There are 5 ways to turn a row about zero (a turn may also mirror it). The second row of each pair is the first, turned, with some noise. The first 50 pairs use one turn. New pairs use 3 turns, one after the other, and a turn may come again.
In the rows, zero is written as 128.
Known pairs, each followed by its turns in order:
[115 147  99 146 185 113 108 165 121]
[142  83 102  84 143 102 148 147 102]  (3)

[129 111 123 100 158  92 120  85 133]
[133  85 128 119 127 157 163 144 159]  (1)

[145  79 142 141 196 124 156 217  85]
[160  94  98 118 104  18 164 107 149]  (3)

[109 127 124 108 113  82 184  69 100]
[118 139 149 109 113  36 139 124 151]  (4)

[171 129 117 131 138 155 168 131 114]
[131 141 132 129 154 113  70 134 120]  (4)

[122 166 155 127 107 148 171 130 126]
[131 150 132 153 112 131 108  89  87]  (3)

[138 126 102  88 162 115 165  64 175]
[ 83 176 112 159 146  81 129 141 186]  (4)

[115  65 138 126 121 132 107 198 120]
[181 130  75  93  99 169 125 127 114]  (4)

[137 101  95 142 179 148 147 156 121]
[157 128  85 127 131  84 161 150 129]  (3)

[159 143 145 132 159 157 108 133 102]
[155 147 101 101 147 111 100 118 145]  (2)

[113 130 183  91 183 171  87 161 155]
[130 157  63 173  53 146 138 127 143]  (1)

[185  81 149 196 111 192 172 167 198]
[159 152 123 182  79  50 178  94 209]  (2)

[111  99  80  91 174 141 135 131 143]
[126 103 118 123 109 180 125  69 136]  (2)

[ 94 146 128  85 140 114 148 125 144]
[134 102 119 143 151 101 118 156 156]  (0)

[145  68 140 111 161 162 116 130 104]
[151 151 134  73 102 138 123  95 159]  (2)

[110 153 112 133 164 129 103 143 135]
[112 109  92 131 148 149 105 127 145]  (2)

[176 201  95 142 113 143 128 137 150]
[ 75 144 177 160 139 155  93 121  96]  (4)

[108 152 122 105  91 179 123 186 138]
[101 140 122 136 190 122 181 100 150]  (2)

[121 127 114 138 104 117 141 129 156]
[107 134 116 141 103 117 129 127 111]  (4)

[108 148  80 134 163 140 109 153  70]
[158 150 197 106 105  92 115 130 141]  (0)

[ 99 141 110 172 123  94 138 125 150]
[ 90 126 116 128 121 107 162 133  85]  (4)

[107 135 153 134 149 166 169 157 134]
[152 142 133 148 109  94 157 104  84]  (3)

[189 195 141  93 163  86 156 119 170]
[138  75 128 163 147  72  60  93  82]  (2)

[ 83 148 123 140 133 133 153 139 101]
[146 123 138 131  93 118  97 159 148]  (0)

[149  57  75  81 142  47 143 111  93]
[162  45 195 131 147 159 151  93 181]  (1)

[152 160 168 143 131 108 137 147 144]
[104 108 148 144 144  97 103 108 100]  (3)

[ 72 152 107 128 118 152 111 184  89]
[175 171 140 117  87  80 120 162 148]  (0)

[176 110 142 100 106 139 110 127 127]
[149 151 113 106 131 128 137  90 166]  (1)

[162 159 123 113 155 110 138  57 105]
[185 114 125 123 128 133  78 134  71]  (2)

[154 137 105 125 116  95 123 160 143]
[101 128 117 108 122  90 149 100 136]  (0)

[184 162 124 113 117 130 138 100 180]
[ 95  80 109 103 162 124 155 129  88]  (0)

[101 114 141  83 117 121 146 123 134]
[132 135 156 119  98 165 148 123 124]  (1)

[126 138 139 118 153 184 191 144 158]
[162 160 120 182 115 100 147 127  75]  (3)

[158 113 138  70 110  74 120 170 135]
[120 121 143 137 123 165 152  45 149]  (1)

[123 107 141 144 116 128 135 134  62]
[184 113 139 123 129 109 118 113  93]  (1)

[135 137 142  81 135  68 112 133 147]
[123  98 108 147 156 101 163 100 168]  (0)

[ 88 108 108 135 203 179 120 155 160]
[163 125 124 124 130 101 214 170  89]  (3)

[159  81  97 157 151 135 136 111 105]
[160 154 101 135 173 101 113 107 108]  (4)

[164 142  64 111 141 128  98 171 125]
[130 199 147 128 138 179 118 121 104]  (4)

[174 140 198  98 148 166  98 101  78]
[166  79 170 121 178 150 100 104 194]  (4)

[ 66 112 132 129  81 124 124 109 108]
[115 132 161 121 135 171 172 175 122]  (2)

[ 67 156 149 141  15  63  65 118 119]
[142 167 128 131 224 199 171 111  39]  (1)

[ 82 111 160 147  91 107  94 133 155]
[118 133 198  97 148 144 145 103 139]  (3)

[118 118 172  69 105  65 142  88 104]
[157  83  87 139 158 161 133 104 201]  (0)

[110 102 137  92  99 116 162 129 143]
[123 128  79 131 155 132 103 135 157]  (0)

[ 82  37 108  96 137 124  71 147  42]
[ 86 178 135  22  98 206 143 123 136]  (2)

[137  89  84 124 200 141 153 123 135]
[ 94 136 187 143 167 116  74 112 118]  (0)

[151 159 142 142 157 117 171  51 125]
[107  80 115  58 122 106 153 168 130]  (1)

[198 144  99 176 151 139 144 131 119]
[107 104 110 112 153  54  97 118 159]  (1)

[158 100 173 122 111  82 138 188 187]
[146 101 197 162 167  68 103 110 152]  (3)

New pairs, each followed by its turns in order:
[136  90  81  90 117 156 126 123 127]
[108 114 106 124 132 156 115 185 152]  (0) (4) (4)

[127  73 163 119  95  75 158 113  76]
[103  75  93 163  62 143 156 109 107]  (2) (2) (1)

[163 141 134 173  86 139 128 133 119]
[121 134  80 117 123  86 102 141 109]  (1) (1) (4)

[103 131 132  93 111 138 114 160 139]
[121 163 142 147 118 146 127 108 158]  (3) (1) (4)

[116 129  94 100 102 127 120 118 161]
[128 117 128 108 168 161 100 141 130]  (3) (1) (3)

[127 118 139 135  91 143 128 153 104]
[163 124 108 127 136 138 119 164 131]  (3) (0) (4)

[ 77  82 220 144 108 117 168 166 108]
[125  93 122 136 126 203 164  66  56]  (1) (4) (0)

[134  94 127 121 159 146 171 134 178]
[133 128 152 154 147  69 133 159 146]  (0) (0) (2)

[126 100 148 127 155 155 172 126 147]
[123 112 119 134 139 114  76 128 167]  (1) (2) (0)

[148 119 147 171 131 106 120 133  88]
[ 95 146 150 148 100 133 135 153  98]  (1) (0) (3)

[136 117 142 116 155  96 115 136 136]
[120 148 140  92 130 117 106 120 131]  (1) (2) (1)

[176 160 145 133 139 155 129 123 130]
[165 149 152 130 111 130 156  99 111]  (2) (2) (4)

[136 136 116 127 166 109  83 108 167]
[119 132 118 175 135 143 143 125  74]  (1) (0) (1)

[ 90 187 125 168 138 147  72  59 219]
[176  71 184 148 102 137 193 208 178]  (2) (0) (0)

[153 148 150 122 110  69 125 135 113]
[145 106 104 146 160 176 129 139 150]  (1) (0) (4)

[128 133 164  87  95 120  56  80 114]
[115 134  93 142  82 140 109  40 110]  (2) (3) (4)

[140 111 147 139  50 132  77 132 214]
[151  99  91 128 119 183 121  79  36]  (0) (1) (1)

[126 161 177 159 136 127  93 140 157]
[ 84 145 136  89 117  95 136  85 116]  (4) (4) (0)

[ 96 144  87  77 116 120 183 182 139]
[115 149 184 118 106 106 179 126  59]  (2) (3) (1)

[137  73 108 145  97 222 119 109  91]
[110  70 111 161 109  90 193 147 190]  (0) (2) (1)

[123 154 134 136 204 142 123 147 157]
[187 101  95  86 145 143 123 119 140]  (3) (1) (1)

[117  87 120 107 169 132  72 145 189]
[108 126  87 198 115 106 159 154  85]  (2) (4) (2)

[178 152 100 137 114 190 144 101 106]
[133 168 119 144  90 154 157  83  79]  (3) (0) (1)

[147 144 125 133 143 112  89 106  71]
[130 150 109 123  69 125 150 138 171]  (4) (3) (0)

[165 148 139 127 131 112 134 157  84]
[170 157 128 115 144 163 149 147 125]  (2) (2) (4)

[178 152  84 129 177  97 144 150 126]
[158 172 156 151 152 113  77 165 138]  (0) (4) (3)

[117 123 159 176  69 113 181  65 130]
[101 104  71 155 188 131 149  62 144]  (0) (4) (3)

[ 89 193  94  97 117 137 125 131 183]
[169 125  88  79 145  85 180 110 137]  (3) (0) (1)

[ 96 184 153 126 138  89 193 164 150]
[130 101 133  34 127 159 109 157 148]  (0) (4) (0)

[171 143 169 141  77 137 117 209 115]
[158 214 160 179  92 145 146 127 125]  (2) (2) (0)

[142 167 139 119 102 121 155 104 155]
[125  93 146 119 121 117  80 109 123]  (3) (0) (4)

[135 106 160 141  82  61 166  98  99]
[137 101 192 148 150 147 142  88  67]  (1) (0) (0)

[125  97 126 143 100 155 164 132 126]
[178 151 120 134 103 125 131 123 112]  (2) (0) (4)

[ 41 190 131  67 128 141 178 152 119]
[111  88 119 162 146 232 150  71 104]  (4) (3) (0)

[127 112 121 115  89  77 123 172 120]
[101 126 137  87  77 115 162 108 117]  (4) (1) (1)

[132 116 102 155  92 126 116 118 120]
[119 146 142 149 141 142 156 159 124]  (4) (3) (1)

[107 190 104  96  88 112  90 132 100]
[132  97  96  99 107 109 114  62  85]  (2) (1) (4)

[108 148 180  80  62 115  70 128 121]
[146 126 134 204  82 105 176  82 133]  (1) (4) (0)

[118 165 141  76 104 127 142  99 105]
[ 99 132 119  82  98 132 123 168 100]  (0) (0) (3)

[112  55 120 192 128  89  34 142 186]
[131 161 102  62 165   4 103 141 128]  (4) (2) (1)

[ 68 109  91 119 134 119 104 144  99]
[174 140 127 153 137 124 187 125 148]  (4) (4) (0)

[149  86 103 129 161 123  88 148 180]
[ 87 114 116  63 102 153 153 136 108]  (4) (1) (4)

[148 146 114 179 108 116 124 193 124]
[115  83 102  90 112 131 121  70 117]  (4) (1) (0)

[116  94 152 157 167 107 104 115 151]
[153 149 103 158 151  89 117 155 108]  (1) (3) (3)

[ 92 169 180 123 162 121 137 103  66]
[191  68 121 104  79 139 137 158 131]  (1) (2) (0)

[142 131  71  91 120  61 107 102 118]
[164 199 147 153 153 170 124  97 143]  (1) (1) (1)

[178 149 149 142 126  58 176 117 104]
[195 181 112 166 165 134 106 100 123]  (4) (2) (0)

[154  95 100 165 117 145 149 168 129]
[132 138 159 156 123  80 171 132 142]  (4) (2) (1)

[128 176  94  93 170 126  98 116  92]
[161 105 110 130 133  57 100 160 136]  (3) (1) (2)

[211  87 145 150  87  75 184 122 168]
[ 55  82 125 102 131  38  85 137 107]  (4) (4) (4)

[109 150 147 101 149 111 126  70  99]
[ 78 107 128  78 136 150 152 124 114]  (2) (1) (0)

